Every row belongs to one group in each of 3 separate groupings. Each group adds its own fixed numbers to the row, and there is some noise. The rows also spread widely along 9 directions, which tell nothing about the answers.
Known rows, each followed by its group in each grouping:
[-0.75,-1.34,-1.69,1.25,-0.15,0.49,-0.32,-0.81,0.56,0.79,-0.19,-1.48,0.44,0.33,1.84,0.98,-1.03,1.08,-2.18,2.39,0.69,-1.47,-4.26,5.82,1.71,0.30,-0.04,-0.55,-2.08,0.78,-0.52] : (2) z714 z661
[0.12,3.59,-1.80,1.39,0.51,-0.93,1.43,-1.38,-1.38,-0.08,-0.05,2.53,0.14,-1.13,1.44,-0.25,-0.16,-2.37,2.07,-1.11,-0.67,2.82,0.84,-2.57,-0.46,1.37,-0.66,0.94,-1.07,-1.68,2.53] : (0) z714 z661
[0.25,0.91,1.03,-2.04,0.67,-0.65,0.22,-1.07,-2.57,0.28,0.39,3.71,-1.42,0.18,0.17,2.27,-0.54,-0.48,0.33,-0.30,1.35,3.50,1.14,-1.55,0.39,1.51,0.27,-0.11,-0.68,-0.33,1.29] : (3) z805 z238
[-1.84,-3.37,-0.03,-1.64,1.53,-0.72,0.22,-1.12,-0.72,2.47,0.40,2.67,-2.61,1.79,0.73,3.62,0.76,-1.91,-0.76,0.69,2.74,0.54,-3.27,2.64,-0.93,4.32,0.28,-0.52,-1.89,0.50,1.43] : (1) z77 z232
[-0.82,-1.06,1.76,-2.26,-1.88,1.44,-2.03,1.21,1.07,0.58,-0.29,-0.05,-2.50,2.81,-1.05,1.72,1.31,1.59,-2.59,-0.91,1.14,0.15,-0.69,1.89,-0.01,1.01,3.05,-2.59,-1.29,0.94,-1.77] : (1) z751 z236
[-2.05,1.06,-1.19,0.32,-1.34,-2.55,-1.44,1.75,0.48,-0.02,-4.25,-1.59,-0.53,2.37,-0.07,-0.66,1.46,1.35,-2.79,-0.10,-2.89,-2.74,-2.77,0.78,-1.51,-1.19,0.77,-0.09,0.64,-0.96,-0.27] : (2) z805 z232
[-0.19,1.48,-0.64,-0.73,-0.35,-1.11,-0.30,-0.76,-2.90,-0.84,-1.43,0.44,-0.04,-0.80,-0.64,1.03,-2.28,0.41,0.26,-0.29,-0.71,2.55,0.53,0.24,0.42,-1.55,0.30,-0.57,-0.23,0.69,-0.38] : (0) z261 z236
[-0.96,0.95,4.04,-3.95,-0.07,-0.05,-1.04,1.63,-1.18,-1.54,1.21,2.28,-1.96,3.48,1.18,2.27,-0.50,0.86,-1.34,-1.39,2.10,1.18,1.62,-0.97,-1.98,0.27,2.91,-2.51,3.14,0.50,-1.47] : (3) z261 z238
[-1.84,-0.02,-0.79,-0.69,-1.91,-0.96,-1.21,-2.03,-3.00,0.77,-1.53,-0.77,-0.57,3.96,2.06,1.60,-2.95,0.01,3.05,-0.45,1.09,0.13,-0.98,-0.75,-2.90,2.90,0.62,-2.89,0.73,0.44,-0.14] : (0) z751 z232
[-1.17,1.68,-0.14,0.23,1.03,-0.09,1.91,0.37,3.39,0.02,1.05,0.81,-0.35,1.88,4.09,-0.66,0.19,0.04,0.11,0.14,1.33,-1.98,-2.49,1.42,-0.37,1.95,1.60,-0.05,-0.68,-0.39,0.82] : (2) z77 z238
[-1.06,1.56,-2.04,-0.15,-2.08,-0.31,0.09,-2.39,-1.98,0.17,-2.11,-1.30,-0.09,3.80,1.52,0.56,-0.03,-0.69,3.41,-1.97,-1.03,-0.56,0.04,-2.36,-0.34,3.95,0.94,-0.76,-0.69,-1.70,1.78] : (3) z805 z238
[0.10,3.30,2.22,-0.07,2.04,-0.53,1.74,2.82,1.30,-2.27,2.73,4.39,-0.53,-1.47,3.79,0.22,-1.59,-0.76,-1.45,1.21,2.04,-0.81,-0.33,-0.28,-2.59,-2.31,0.52,-0.71,2.53,0.78,-0.23] : (3) z714 z661
[0.23,1.79,1.46,-0.61,0.12,0.80,2.30,-1.65,0.95,-0.10,1.86,1.13,0.47,2.05,3.70,1.48,-4.24,1.78,0.35,0.09,0.21,1.04,-0.54,1.88,0.81,-1.12,0.72,-0.87,1.21,-0.34,1.02] : (3) z77 z232
[-3.23,-1.84,-2.61,0.06,-0.18,-1.48,0.51,-0.87,-0.19,0.43,-3.10,-1.42,-0.05,3.51,1.90,1.60,0.89,-0.95,0.57,-0.10,-0.19,-4.06,-3.68,1.69,-1.77,3.11,1.05,-0.44,-1.43,-0.18,1.24] : (1) z805 z236
[-1.22,-0.11,-1.58,-1.48,-0.01,1.06,-0.18,0.25,-2.71,-2.69,-1.58,1.94,-2.81,1.58,-0.92,2.45,2.95,-0.69,-0.01,-2.51,-0.30,-3.41,-0.09,-2.22,-1.92,2.04,1.47,-0.28,-0.70,1.81,0.46] : (0) z805 z232
[0.42,0.43,-2.01,0.05,1.04,1.17,2.18,-0.60,1.60,-1.48,-0.51,0.42,-0.65,-2.05,-0.02,0.70,2.73,1.17,-2.04,-0.16,-1.58,-1.74,-1.29,1.20,3.06,-0.09,0.65,2.41,-3.06,0.50,1.86] : (1) z805 z238
[-1.93,-0.32,0.13,0.11,1.92,-2.59,1.97,-0.69,-0.45,1.02,-0.16,2.29,0.41,0.52,4.16,1.91,-3.01,-1.62,1.72,1.85,2.79,-0.07,-2.44,0.03,-3.38,0.66,-0.80,-0.88,0.90,0.26,1.31] : (1) z751 z232
[-1.42,0.85,0.87,0.46,1.66,-2.70,0.71,3.04,2.63,0.59,-1.06,3.48,-0.81,0.11,1.20,-0.09,2.72,-1.15,-4.38,0.33,0.58,-1.25,-2.33,1.46,-1.79,-0.31,1.16,0.51,-0.23,-1.08,0.59] : (2) z714 z236
[-2.39,0.02,1.85,-2.01,0.81,-2.91,-0.33,1.61,0.13,0.47,-1.31,2.42,-2.30,4.39,1.56,1.40,2.97,-1.37,-1.46,-1.08,1.26,0.13,-0.92,-0.58,-3.17,2.76,2.64,0.04,1.82,-1.48,0.11] : (0) z261 z238
[-0.95,2.14,2.07,-3.01,1.25,-1.13,0.53,0.80,-1.83,-2.09,-0.32,3.77,-1.15,1.32,0.98,2.22,-0.87,0.71,-1.37,-1.13,0.05,1.06,1.22,-1.55,-1.31,-0.83,0.97,0.19,2.34,0.15,0.01] : (0) z805 z238
[-1.49,0.78,1.85,-0.52,-2.84,-0.05,-0.54,-0.57,1.22,1.22,-0.63,-1.09,0.08,6.92,3.13,0.93,-0.44,1.55,-0.03,-1.27,-0.86,-0.87,-0.14,0.68,-1.01,3.00,2.15,-2.18,1.87,-2.38,0.68] : (3) z714 z232
[-1.41,1.97,1.37,-0.83,-2.77,0.55,-1.08,-0.91,1.10,0.83,-0.64,-1.53,0.78,5.79,2.89,0.83,-2.05,2.96,-0.73,-0.13,-1.61,1.18,-0.84,2.60,1.00,1.07,1.78,-0.85,1.30,-2.12,-0.03] : (0) z805 z661
[-0.88,-0.70,-1.20,-1.55,-0.62,-0.49,-3.08,2.28,-3.15,-0.03,-1.88,2.08,-4.56,-1.66,-2.99,1.21,2.59,-0.85,-1.72,0.39,1.19,-0.84,-1.65,-0.83,-1.48,1.10,0.03,-1.20,-2.26,2.95,-0.92] : (0) z805 z232
[-0.71,-0.79,1.43,-1.58,-0.41,1.84,0.99,-0.77,2.27,-0.24,0.51,-0.78,0.52,2.76,3.04,1.58,-1.69,3.81,-2.58,1.26,-0.12,-0.96,-2.28,4.80,2.98,0.08,1.42,0.12,-0.33,0.30,-0.13] : (1) z805 z238
[-0.09,-2.18,-1.42,-0.59,3.18,1.29,2.17,-1.79,-1.68,-1.32,1.28,3.63,-1.47,-1.49,0.87,3.49,1.24,-1.48,-0.80,-0.09,2.55,-1.18,-1.36,1.42,0.93,3.13,0.28,0.40,-2.94,1.55,1.70] : (2) z714 z238
[-0.90,0.42,-1.04,-0.82,1.50,-1.73,0.94,-1.59,-2.36,1.08,-0.10,4.15,-2.11,0.24,-0.11,2.33,0.08,-3.10,1.63,-1.40,1.73,2.97,-0.14,-1.26,-1.58,3.35,0.59,-0.18,-1.88,-0.68,1.96] : (0) z77 z236
[-1.08,1.96,0.85,-0.06,1.28,-2.81,1.37,1.63,-0.29,-0.51,-0.97,3.15,0.03,0.84,1.52,0.70,-0.06,-1.69,-0.93,-0.79,-0.04,0.08,0.04,-1.33,-2.84,-0.70,0.90,-0.36,1.74,-1.60,0.92] : (3) z714 z236
[-0.06,-3.04,-0.43,-0.50,-1.72,1.53,-1.17,-2.41,-1.32,1.78,-0.30,-0.19,-2.11,2.81,-0.88,3.53,1.50,0.22,-1.17,-0.84,1.12,1.56,-1.29,3.20,1.58,3.59,2.22,-0.88,-2.55,-0.30,0.35] : (3) z751 z661

New rows. What belongs after each?
[0.64,1.41,-0.37,-0.84,-3.71,3.83,-1.23,-2.17,-0.79,-0.47,0.98,-1.91,-0.42,2.87,0.97,0.89,-2.13,3.51,1.27,-1.40,-1.29,0.99,1.05,0.95,3.05,1.81,0.91,-2.59,-1.66,0.57,0.22] : (0) z714 z232
[-0.38,2.34,-1.27,-0.15,2.70,-1.07,2.44,1.93,1.45,-2.36,-0.20,0.87,-0.73,-3.23,1.17,-1.04,-0.03,-0.09,-1.67,0.93,-0.96,-2.25,-1.82,0.52,0.16,-3.32,0.44,1.27,-0.58,1.40,0.30] : (1) z77 z238
[-1.45,0.19,0.49,-0.87,0.25,-2.25,-0.76,1.48,-2.41,-1.13,-1.61,1.17,-1.47,0.39,0.59,1.51,-1.82,-0.21,-0.70,0.35,1.16,-1.43,-1.14,-1.00,-3.73,-2.17,0.45,-2.09,2.17,1.53,-1.35] : (3) z751 z232
[-2.47,1.95,0.47,-1.05,-0.58,-1.90,-0.61,1.26,-0.73,-0.95,-1.13,0.07,-0.74,4.39,2.57,0.50,0.40,-1.35,0.67,-1.52,0.06,-1.32,-0.74,-1.57,-4.04,1.41,2.40,-1.15,2.54,-1.01,-0.33] : (0) z261 z661
[-0.76,-0.38,1.30,-2.49,0.93,0.60,0.39,-0.56,-1.86,-0.23,1.58,2.26,-1.31,0.67,1.37,3.17,-3.74,0.56,0.14,0.55,2.29,1.43,-1.17,1.39,-0.49,-0.12,0.07,-2.05,0.35,1.58,-0.37] : (1) z77 z232
[-0.96,1.82,-0.78,-0.39,1.67,-0.14,1.70,1.33,-1.29,-3.39,-0.49,3.34,-1.16,0.04,0.65,1.62,1.44,-1.71,-0.52,-2.19,-0.16,-3.04,0.66,-2.53,-2.63,-0.09,1.57,-0.22,0.58,0.84,0.26] : (0) z714 z236
[-2.51,2.41,-1.04,-2.13,-0.25,-1.68,-0.57,1.36,-2.39,-2.43,-2.51,-1.38,-1.01,2.28,-0.23,0.00,-0.61,-0.68,1.46,-2.42,-1.73,-2.09,0.13,-2.93,-2.62,-0.67,1.57,-1.67,1.47,-0.11,-1.00] : (1) z77 z238
[-1.01,0.63,0.44,-3.16,-0.05,2.09,-1.08,0.00,-3.49,-1.93,2.26,2.18,-3.22,1.37,-0.89,3.21,-0.73,-1.31,1.73,-2.33,1.81,0.54,1.19,-1.84,-1.82,1.78,1.65,-3.19,-0.24,1.65,-0.91] : (1) z77 z661
[-0.72,-0.12,-0.08,-0.99,2.64,-0.81,2.58,-1.56,-1.72,0.44,1.77,4.52,-0.58,-1.26,1.93,3.27,-2.91,-2.35,1.76,0.32,3.11,2.51,-0.86,0.10,-0.86,1.60,-0.30,-0.64,-1.29,0.12,1.77] : (1) z77 z236
[-0.58,-1.49,-3.12,0.58,0.60,2.42,0.77,-1.68,-1.55,-2.63,-0.13,-0.44,-0.52,0.27,0.80,2.36,-0.03,0.32,0.39,-0.75,0.50,-4.89,-1.98,2.27,0.69,1.85,1.04,-1.54,-2.72,2.42,0.16] : (2) z714 z236
[-0.50,-0.41,-2.28,1.39,0.71,-0.88,1.14,-0.70,0.75,0.85,-1.48,0.94,-0.12,-1.08,0.60,0.62,0.95,0.05,-2.04,1.39,-0.07,-0.63,-3.23,2.94,1.61,0.53,0.12,1.44,-2.99,-0.21,1.30] : (2) z805 z236
[-0.85,-0.47,2.54,-2.49,-1.63,0.65,-1.35,0.86,-0.70,-0.97,0.32,-0.37,-0.77,2.81,0.86,2.16,-2.27,2.47,-1.96,0.20,1.09,0.08,-0.69,3.17,-0.16,-1.32,2.45,-3.12,1.50,1.44,-2.33] : (3) z261 z236
[-0.28,1.73,-0.93,-0.66,0.49,-2.55,-1.73,0.95,-2.80,0.90,-0.76,1.52,-1.58,-3.44,-2.51,0.45,-2.45,-0.45,-2.18,1.62,0.14,3.97,-1.85,1.84,0.53,-3.73,-1.23,-0.80,-1.21,0.60,-1.50] : (2) z77 z661
[-0.80,-0.67,-0.24,-1.87,-1.84,1.75,-2.31,-0.51,-2.43,-0.11,-0.32,1.42,-3.21,3.03,-0.76,2.50,1.63,0.13,0.27,-1.42,1.72,-1.39,-0.53,-1.01,-1.27,4.26,1.31,-2.68,-1.59,1.56,-0.48] : (2) z805 z232
[-0.52,3.09,1.96,-1.00,-0.92,0.88,1.07,0.64,-1.20,-3.17,0.52,1.44,-0.11,2.84,2.14,1.31,-1.89,1.12,0.84,-2.54,-1.03,-1.41,2.27,-2.81,-2.20,-1.07,1.39,-2.21,3.50,-0.31,0.12] : (3) z714 z232
[-1.29,1.22,-0.30,-0.40,-1.59,2.11,1.04,-0.42,2.16,-2.21,-0.49,-2.79,0.39,4.43,3.18,0.88,-2.15,4.17,-1.17,-0.88,-2.50,-4.35,-1.84,3.54,0.76,-1.33,2.49,-0.78,1.38,0.86,-0.87] : (0) z77 z232
[-0.26,0.24,2.50,-2.26,-0.92,1.56,-0.60,1.13,2.95,0.15,0.55,0.58,-1.24,2.38,1.64,0.91,0.85,3.70,-4.30,1.37,0.22,-0.13,-1.71,4.25,2.57,0.00,2.43,0.15,-0.49,0.57,-0.71] : (0) z805 z238
[-0.46,2.83,-1.63,1.32,-3.00,0.60,-1.89,2.43,1.39,-1.25,-1.46,-4.06,-0.34,1.56,0.83,-2.52,0.47,1.56,-1.01,-0.26,-2.62,-4.28,-1.43,0.95,-0.47,-1.43,1.50,-2.03,-0.19,0.26,-1.46] : (3) z714 z661
[-0.13,2.25,0.44,-1.81,-5.26,1.63,-4.74,2.48,-0.19,0.87,-1.01,-3.21,-2.91,1.50,-1.70,-1.94,0.09,3.02,-0.20,-0.06,-0.87,-0.21,-0.33,-0.06,0.73,0.41,0.67,-3.93,-1.57,1.92,-2.34] : (1) z805 z232
[0.45,2.17,-0.10,0.13,-1.11,1.53,1.88,-3.02,-0.27,-0.75,0.78,0.54,1.81,1.73,3.10,1.50,-3.90,2.73,1.23,-0.47,-1.01,0.62,0.33,0.55,1.65,0.04,-0.09,-0.21,0.28,-0.65,1.50] : (2) z805 z232
[-0.96,1.81,-0.19,-0.76,0.95,-1.25,-0.52,1.71,-1.52,-1.17,0.43,1.57,-1.66,-0.96,0.65,0.75,-2.26,-1.30,-0.35,0.87,1.05,-0.12,-1.41,0.48,-1.70,-2.17,0.11,-1.63,0.74,1.37,-1.35] : (3) z77 z661
[-2.69,-0.93,-0.38,-1.51,0.66,0.64,-1.59,2.06,-0.60,-1.67,0.81,0.40,-3.02,2.82,1.72,2.11,-0.40,-1.00,-0.91,0.55,3.14,-4.99,-3.65,2.51,-3.32,1.35,2.03,-3.58,0.38,3.15,-2.84] : (2) z77 z661
[-1.28,-0.30,-2.45,1.43,0.82,-2.00,0.33,-1.94,-2.61,1.18,-1.36,0.98,0.14,-0.04,1.96,1.28,-1.15,-2.18,2.04,0.69,1.24,-0.40,-2.27,-0.37,-1.54,2.85,-1.49,-0.84,-1.38,-0.15,1.76] : (2) z714 z232
[0.01,0.82,-0.49,-1.22,0.35,1.89,-0.37,1.44,-1.01,-1.94,1.50,2.57,-3.31,-0.39,0.52,1.21,1.76,-1.40,1.18,-1.29,2.91,-1.67,0.55,-1.82,-1.78,2.67,2.24,-2.09,-1.97,2.87,-0.66] : (0) z261 z236
[-2.16,0.58,-0.71,-0.35,1.07,-3.19,1.32,-1.42,-1.91,-0.06,-2.96,0.35,1.19,2.52,1.67,1.14,-1.48,-0.30,-0.40,-0.31,-1.84,0.63,-1.19,0.74,-0.43,-0.07,0.23,1.20,1.36,-2.11,1.60] : (0) z714 z238
[-1.03,2.15,0.67,-0.17,-0.57,0.37,1.25,-0.18,2.63,-0.86,-0.13,-0.61,0.82,2.94,3.06,0.39,-2.57,2.98,-1.85,-0.28,-1.82,-1.51,-1.70,2.81,0.62,-2.03,1.54,-0.45,1.71,-0.85,-0.13] : (2) z77 z232
[-1.34,-1.04,-2.47,1.46,2.97,-0.24,3.10,-0.22,1.82,-0.78,0.90,2.98,-1.10,0.25,3.61,1.84,1.46,-2.80,0.43,0.06,2.77,-4.97,-3.70,1.27,-2.28,3.22,1.62,0.13,-2.13,0.99,1.50] : (2) z77 z236
[-2.34,2.18,1.95,-1.46,-0.42,-2.43,-0.82,2.69,1.12,-0.16,-1.51,0.46,-0.30,3.11,1.65,-0.14,-0.45,0.90,-2.92,0.40,-1.09,-0.41,-1.86,0.75,-2.38,-2.21,1.19,-0.47,2.68,-1.62,-0.71] : (1) z805 z661
[0.46,1.80,-0.92,-0.40,-2.43,3.14,-0.21,-0.89,0.43,-0.82,1.00,-2.47,0.07,1.43,1.89,-0.17,-3.60,2.34,1.62,-0.11,-0.07,-1.47,-0.31,2.17,1.57,-0.14,1.73,-3.02,-1.32,1.79,-1.32] : (3) z77 z236
[0.99,2.00,-0.39,-0.81,-1.84,3.49,0.40,-2.66,-0.60,-0.64,2.04,-0.03,-0.03,0.24,0.56,1.43,-2.25,1.97,1.18,-0.72,-0.54,2.21,0.96,0.70,3.13,0.74,0.35,-0.84,-2.08,0.20,0.65] : (1) z805 z661
[-1.52,-0.06,-2.44,1.12,2.46,-2.84,1.98,0.14,-0.38,0.16,-2.11,2.17,-1.06,-0.26,1.56,0.51,3.10,-3.17,-0.26,-0.02,0.10,-1.09,-2.18,-0.56,-1.29,2.93,-0.05,2.08,-1.71,-0.97,2.57] : (0) z714 z238
[0.39,0.45,-1.05,-0.28,-1.09,0.51,-0.90,-1.75,-3.49,0.65,0.21,0.11,-0.21,-1.42,1.42,1.46,-4.85,1.18,2.03,2.58,1.74,1.26,-1.23,1.24,0.81,0.00,-1.71,-2.09,-1.40,2.28,-0.04] : (3) z805 z232
[-0.76,1.95,-0.21,-1.38,1.60,0.33,1.36,0.40,-3.31,-3.93,0.30,2.34,0.01,-1.65,0.33,2.12,-2.96,-0.17,0.60,-1.07,-0.17,-1.18,1.08,-1.91,-1.41,-2.84,-0.04,-1.58,1.43,2.00,-0.36] : (1) z714 z236
[0.09,3.09,-0.08,0.22,-2.11,1.37,0.62,-1.06,-0.01,-0.14,0.68,0.53,-0.33,2.34,3.25,-0.21,-1.24,0.54,3.46,-1.12,-0.06,-0.83,0.88,-2.88,-0.92,2.45,0.76,-1.52,0.11,-0.62,1.80] : (3) z805 z232
[0.13,0.45,0.14,0.87,1.54,-0.67,1.24,2.64,2.87,-0.18,0.92,2.34,-2.23,-2.05,1.79,-0.70,2.89,-1.17,-2.01,1.40,2.20,-2.26,-2.15,0.34,-1.01,0.19,0.97,0.60,-1.16,1.14,0.91] : (3) z261 z232
[-1.58,0.94,0.81,-1.02,-0.23,1.49,1.66,-0.98,1.71,-2.13,0.85,0.04,-0.22,5.20,5.03,1.58,-0.65,1.24,1.54,-1.53,1.16,-3.53,-0.33,-0.10,-1.92,2.37,3.59,-1.26,1.54,0.42,-0.12] : (0) z751 z238
[-1.07,4.55,0.78,0.60,-0.81,-3.32,-1.03,2.81,1.10,1.09,-1.14,0.73,0.37,-0.28,2.87,-2.40,-2.64,0.46,-1.23,2.73,-0.57,1.70,-2.18,0.87,-1.63,-3.12,-0.59,-0.12,1.45,-1.21,-0.81] : (0) z805 z661
[-2.92,0.24,0.06,-0.94,2.60,-4.12,0.34,1.83,-1.74,0.53,-1.25,2.92,-1.25,0.41,1.55,1.45,-1.68,-3.25,0.25,1.10,2.44,-0.36,-2.84,-0.18,-4.66,0.06,0.11,-1.29,0.90,0.11,-0.06] : (1) z77 z236
[-0.44,1.20,-1.41,-1.02,-1.68,0.14,-1.34,-1.95,-3.70,-1.17,-1.78,-1.70,-0.49,1.08,0.03,0.92,-2.73,1.29,2.08,-0.81,-0.28,1.41,0.90,-0.62,0.41,0.02,0.75,-1.95,-0.80,1.14,-0.87] : (0) z751 z238
[-0.46,1.51,2.35,-2.18,-1.12,-0.36,-2.98,2.79,-1.47,0.23,1.32,1.00,-2.51,-0.45,0.34,-0.06,-2.01,0.77,-0.14,1.39,2.54,1.85,-0.32,-0.72,-1.80,-0.81,-0.13,-3.59,0.71,2.38,-2.09] : (1) z261 z232
